There are 4 nested groupings, the coarsest first. Each group lies inside one group of the grouping before and may be the whole of it. The rows also spread widely along 15 directions, which tell nothing about the answers.
Known rows, each followed by its group in each grouping:
[-24,20,9,-11,-1,-1,-14,-16,-45,-31,-15,38,3,-29,21,-14,-9,45,2,28,-55,-24,7,2,-13] : Tero Q48 dem Q392
[8,26,-19,2,23,8,-28,15,-2,-10,-45,-3,-32,-36,12,-27,3,34,-20,26,-5,-14,-18,-28,20] : zulo Q209 zad Q173
[-14,-4,22,-26,-56,22,11,-25,-3,29,43,-10,7,59,-16,-31,47,-30,9,-17,31,-31,49,-6,12] : Tero Q584 Vibiz Q842
[33,-25,34,-7,30,-6,-6,21,-6,-4,5,5,-18,32,-8,-48,41,90,-12,-7,10,-15,4,-42,-49] : Tero Q613 Nusim Q607
[-15,44,6,8,3,42,7,-23,35,-16,-5,-2,20,-6,16,-18,-3,-9,-17,-14,38,6,11,-8,-16] : Tero Q584 puful Q991
[-40,27,-2,-21,3,-3,27,33,-19,10,21,19,8,38,17,-32,51,24,5,36,41,9,29,-7,-15] : Tero Q613 Nusim Q745
[-8,-3,-32,-51,0,14,-33,-43,-4,5,8,10,3,-4,-48,-10,22,32,35,-37,-25,0,-6,-38,58] : Tero Q48 Fuf Q329
[40,11,9,-34,-11,10,-11,-44,-42,-2,-4,-63,-6,-26,-46,-4,19,-2,13,-20,29,62,-15,-16,24] : zulo Q91 gug Q179
[7,19,-8,-45,-56,-51,-50,-9,-25,-19,1,-30,0,27,-13,-13,27,0,11,-21,-8,-18,12,7,40] : Tero Q48 dem Q383
[-12,-18,25,-4,3,9,-11,-25,-32,-1,-20,16,16,-6,-4,-1,0,43,-1,-9,-29,5,-23,-1,9] : Tero Q48 naru Q571
[12,-23,-19,-20,-16,4,-18,-20,59,13,12,-5,-38,10,-22,14,7,-2,16,-36,-11,-12,6,-21,6] : zulo Q209 taba Q619
[39,62,-17,19,-11,-34,-4,12,-25,-7,2,-36,-14,-2,2,-10,34,16,3,37,-35,-30,40,4,7] : zulo Q209 Tig Q730
[12,-3,-3,-42,-17,-9,-18,-8,-2,0,-24,-6,-9,9,-32,2,23,-7,45,-30,-49,-31,15,5,30] : zulo Q209 Tig Q550
[9,10,-2,17,21,18,12,-10,51,13,-60,-19,-28,-5,-22,31,-4,8,14,-38,-29,19,-32,-3,-5] : Tero Q584 Ver Q122
[29,-8,-20,-16,11,-11,-30,24,-39,-30,1,4,-14,-24,37,-14,17,0,5,38,13,22,16,25,33] : zulo Q209 Tig Q730
[-1,6,9,1,54,13,20,16,12,-5,19,30,32,-1,9,-32,14,38,4,7,16,-2,7,-24,-32] : Tero Q584 Vibiz Q842
[18,-41,-12,14,16,23,5,-6,2,12,48,9,15,1,7,10,18,-7,5,5,27,37,18,9,20] : zulo Q209 Tig Q550
[-30,45,-22,17,-13,22,-19,-37,10,4,-11,15,29,-7,12,1,-3,18,-27,-2,-18,-10,5,5,46] : zulo Q209 taba Q619
[-12,18,-22,20,-17,-40,-6,36,14,9,-3,1,-14,18,34,16,13,1,-15,28,-9,-9,10,28,9] : zulo Q209 Tig Q550
[-46,24,36,-16,-47,-12,41,-38,-39,-4,9,-3,31,-38,-1,30,-21,-61,33,33,-41,-8,17,36,-40] : zulo Q209 Tig Q730
[-6,-68,-6,30,43,20,7,27,81,9,-15,28,-41,-12,32,17,-27,9,-21,-6,42,39,-50,-20,-23] : Tero Q48 Fuf Q329
[39,6,4,1,-15,-15,30,-9,17,17,-15,-30,-24,-8,8,-29,10,-26,7,12,22,21,0,-3,22] : zulo Q209 zad Q173
[-52,-20,12,-9,-43,19,-8,-2,24,11,9,4,-46,26,13,8,8,-6,-24,6,30,-12,3,-9,-37] : Tero Q48 Fuf Q329
[-19,-29,-7,-18,-14,20,9,-26,78,23,14,2,-24,-10,-15,14,-20,-29,5,-28,24,8,-18,-32,-10] : zulo Q209 taba Q619
[-1,14,-20,59,74,-14,23,28,32,41,-9,-13,27,-31,-36,35,-10,43,1,10,-26,-1,-56,-51,-20] : Tero Q584 puful Q991
[-8,28,8,-19,-32,-37,-17,35,5,-18,-6,-3,10,53,24,-17,34,-15,4,-8,18,-27,28,29,3] : Tero Q48 naru Q571
[-42,-5,7,-27,-2,-35,-24,15,2,-19,10,4,52,2,8,12,-7,-9,-5,-19,39,23,-26,12,-10] : Tero Q613 Nusim Q745
[33,26,-12,16,15,-18,10,-17,-30,-3,12,-14,-6,-55,-16,17,-10,2,27,31,-60,-11,5,-15,-14] : Tero Q584 Ver Q122
[80,-54,21,32,-14,16,35,-20,-5,37,-12,-45,-80,-13,1,-6,9,-14,-7,17,20,46,-10,-13,18] : zulo Q91 gug Q179
[37,12,51,-22,-27,-6,6,-37,3,-26,-38,-37,1,0,-9,-42,1,-5,5,-36,16,10,-7,-6,-8] : Tero Q48 dem Q392
[23,-23,22,30,12,39,49,-24,38,21,-28,-4,6,-2,5,-16,-4,-28,8,-18,31,41,-15,-5,29] : Tero Q48 dem Q392
[-42,30,-10,3,31,39,23,-6,-26,19,-9,8,10,-32,-24,22,11,22,5,28,-10,24,-12,-23,-12] : zulo Q91 gug Q179
[-49,-39,-19,-13,17,-43,1,45,13,28,-9,39,22,-25,-7,29,-23,-31,30,13,-25,-29,-49,-16,21] : Tero Q613 Nusim Q607
[-23,40,-2,22,-7,-6,10,-11,-32,26,-7,4,32,0,-29,24,15,17,7,9,-70,-45,10,-1,13] : zulo Q91 gug Q179

New rows. What belongs after each?
[2,-16,24,-6,-14,49,-28,-40,-1,-11,-26,-28,-5,12,-15,9,13,11,-10,-52,24,35,-6,4,12] : Tero Q613 Nusim Q745
[51,4,-15,0,28,-6,0,6,-4,3,8,-18,23,16,-20,-9,42,12,27,-13,7,28,15,5,39] : zulo Q209 taba Q619
[-44,-16,1,0,31,-33,17,90,24,28,2,7,19,32,5,13,23,-23,6,23,51,-2,-27,-3,-29] : Tero Q584 Vibiz Q842
[22,17,2,-3,41,21,-9,0,-27,-30,26,-5,42,-13,-6,-2,21,12,18,-2,18,27,21,3,-21] : Tero Q584 puful Q991
[32,7,21,-23,14,-22,-42,15,-18,-33,-35,-32,-34,-53,-19,-18,-11,27,-7,13,-13,-36,-29,-45,-41] : zulo Q209 taba Q619
[2,13,-1,42,-20,-15,28,7,10,28,21,9,23,34,33,-26,19,-4,-22,20,17,-22,26,2,31] : Tero Q613 Nusim Q745
[4,-14,34,-6,-50,-4,31,-44,-2,14,4,6,-24,11,17,-20,-1,-4,7,4,-17,-4,14,7,-3] : Tero Q48 naru Q571
[16,37,-12,7,-21,19,0,-20,9,4,10,-29,-13,0,1,-22,24,-15,-9,11,24,-2,30,-12,16] : zulo Q209 zad Q173
[-40,50,-5,-13,-5,5,-21,-4,-12,3,-26,-7,19,-14,-34,9,9,12,5,3,-39,-48,-5,-21,1] : zulo Q209 taba Q619
[-20,19,-9,-19,10,-2,8,20,7,-9,1,24,38,28,17,-35,29,-1,10,2,34,5,15,2,27] : Tero Q48 dem Q383
[15,41,1,8,55,36,20,16,-38,2,6,-7,14,-16,-29,-22,47,43,18,41,1,-2,25,-38,-23] : zulo Q209 taba Q619
[41,-34,37,-30,-1,-26,1,-19,-44,-5,1,-16,16,-10,-7,-31,10,18,7,2,19,39,-19,4,11] : zulo Q209 taba Q619
[27,20,-2,11,-14,-30,-24,12,-34,-30,-36,6,-28,-20,48,-4,-3,9,-7,40,-46,-15,16,41,16] : zulo Q209 taba Q619
[-20,50,-30,-18,-1,-13,-43,-17,-19,-8,18,-10,51,-12,-35,11,18,23,8,-11,-33,-28,9,-11,32] : zulo Q209 Tig Q730
[31,16,-18,-18,-14,-29,-55,-15,-50,-40,15,-21,31,-18,5,-2,9,-6,9,-10,-1,15,13,19,51] : Tero Q613 Nusim Q745
[-16,-8,-38,-10,34,10,-28,-1,-43,-9,24,7,-19,-57,-16,37,0,35,22,34,-25,29,-11,-29,-6] : Tero Q613 Nusim Q745
[3,6,5,-35,-7,5,23,-31,17,0,-3,5,-2,-16,-18,-20,-1,-15,40,-20,-13,-6,8,-27,4] : Tero Q613 Nusim Q745
[24,-24,13,32,5,29,-18,-30,-51,-9,15,26,7,-1,8,13,12,38,-2,4,-67,-20,31,24,4] : Tero Q584 Ver Q122
[-39,12,-33,9,21,11,-37,-36,-14,-21,4,59,86,-31,26,27,-32,16,-2,-19,-49,7,-12,37,62] : Tero Q584 puful Q991
[-22,28,-30,-51,-14,-38,-23,20,3,-38,12,12,0,24,19,12,26,-9,37,-6,-1,22,28,39,-5] : Tero Q48 Fuf Q329
[-3,0,7,-14,0,-18,11,16,-65,-1,-28,-12,-51,-25,-14,24,18,21,40,51,-55,12,-4,3,-29] : Tero Q48 dem Q392
[-3,-20,30,-11,7,-13,-33,21,3,-33,-16,10,-14,-14,10,-2,-14,22,-9,-5,-10,-37,-16,-16,-54] : Tero Q48 naru Q571
[2,-27,-9,43,12,37,43,-37,45,40,-7,-1,-13,-22,-17,34,-18,-14,15,-11,-14,39,-25,-17,20] : Tero Q48 dem Q392
[-27,36,-10,-34,9,-30,5,18,5,2,-12,-19,18,7,-13,-5,21,11,13,-3,39,42,-25,-14,-4] : Tero Q613 Nusim Q607
[-33,-3,36,-16,1,29,24,-11,31,-16,-21,31,14,-5,10,-27,-14,-14,6,-11,8,-27,1,-17,-37] : Tero Q48 dem Q383
[-3,-27,15,-14,37,28,-37,7,26,-29,-56,6,-11,-20,-6,16,-10,23,0,-40,-8,14,-33,2,-23] : zulo Q209 zad Q173
[-14,-34,47,-59,8,16,-6,-27,-48,-29,21,17,28,-29,-11,-23,-6,10,20,-5,16,11,-9,-14,-46] : Tero Q584 puful Q991
[6,-11,0,1,-23,18,0,-24,30,24,-3,4,-14,19,-13,-7,9,-9,10,-27,-25,-41,12,-15,25] : Tero Q584 puful Q991
[35,-9,-4,-12,-7,-4,10,-41,51,-2,15,-20,-17,-14,-16,-3,-12,-8,22,-41,7,22,-1,-29,-2] : Tero Q613 Nusim Q745
[-18,-30,-31,-4,7,-18,-16,32,-30,16,29,20,-18,12,25,23,24,22,2,39,8,34,-2,20,15] : Tero Q584 puful Q991
[-2,-26,-18,-5,18,-15,-45,33,-47,-4,-4,12,28,-24,-11,27,8,-9,18,15,-37,-31,-6,11,43] : zulo Q209 Tig Q550
[26,-14,-12,19,26,26,-22,1,15,-33,-26,18,-27,-27,45,-3,-13,12,-10,-3,2,24,1,9,14] : Tero Q613 Nusim Q745
[-2,29,-12,-15,-5,21,-57,-28,-3,-39,-11,12,3,-20,-6,14,-6,22,-5,-33,-52,-36,21,1,1] : zulo Q91 gug Q179
[3,-5,39,-6,6,-17,33,26,36,10,2,-3,13,13,4,-38,1,-18,-2,-1,41,-32,-12,-29,-46] : Tero Q584 puful Q991
[-19,10,-11,8,2,12,-7,-10,-2,-3,-7,1,11,-6,-9,28,5,-4,13,-5,-19,8,-1,8,7] : Tero Q48 Fuf Q329
[-22,-11,2,-37,0,-5,-15,-7,-6,-6,-18,13,-18,8,-10,4,14,42,18,-20,-24,9,-8,-6,-7] : Tero Q613 Nusim Q745
[-1,55,-32,8,7,7,7,-22,9,16,18,-8,-14,-1,-21,-2,31,62,1,15,-34,-7,25,-30,-5] : zulo Q209 Tig Q550
[39,-26,-6,0,-6,-69,-21,5,-10,-33,-2,31,24,-29,55,6,-39,-29,19,1,-50,-9,-6,55,33] : Tero Q584 puful Q991
[0,15,28,38,4,41,10,-29,22,-4,-26,-5,13,17,10,-15,6,25,-31,-23,14,8,0,-2,-8] : Tero Q48 Fuf Q329
[-15,-7,35,-12,-24,18,-13,-3,0,-17,-19,7,0,35,43,-51,17,21,-46,-6,72,27,-2,9,5] : Tero Q48 dem Q392
[-43,37,19,-34,-49,20,41,-47,-9,4,3,5,26,21,12,-11,21,-29,20,0,7,26,39,39,4] : zulo Q209 Tig Q550
[-65,-29,-7,-2,-12,-7,-18,9,11,42,-38,18,-3,7,0,28,-10,7,-14,-6,-13,-5,-57,1,41] : Tero Q584 Vibiz Q842
[1,-53,6,-28,-36,-15,-15,-17,12,-2,26,16,-21,6,35,-14,-6,-13,-11,-2,27,22,1,19,11] : zulo Q209 zad Q173
[55,-22,-23,20,44,29,-14,-2,64,2,-2,-2,15,2,-13,-6,12,-2,9,-48,21,15,-2,-18,49] : zulo Q209 taba Q619
[4,-25,17,-35,-3,20,-14,18,-32,-19,1,-19,-33,-3,10,-4,24,-25,14,16,50,37,8,12,-23] : Tero Q584 Vibiz Q842
[22,-28,-5,-36,-16,-48,8,7,11,2,-3,-8,-26,-5,8,10,1,-29,36,2,1,39,-11,26,11] : zulo Q209 taba Q619
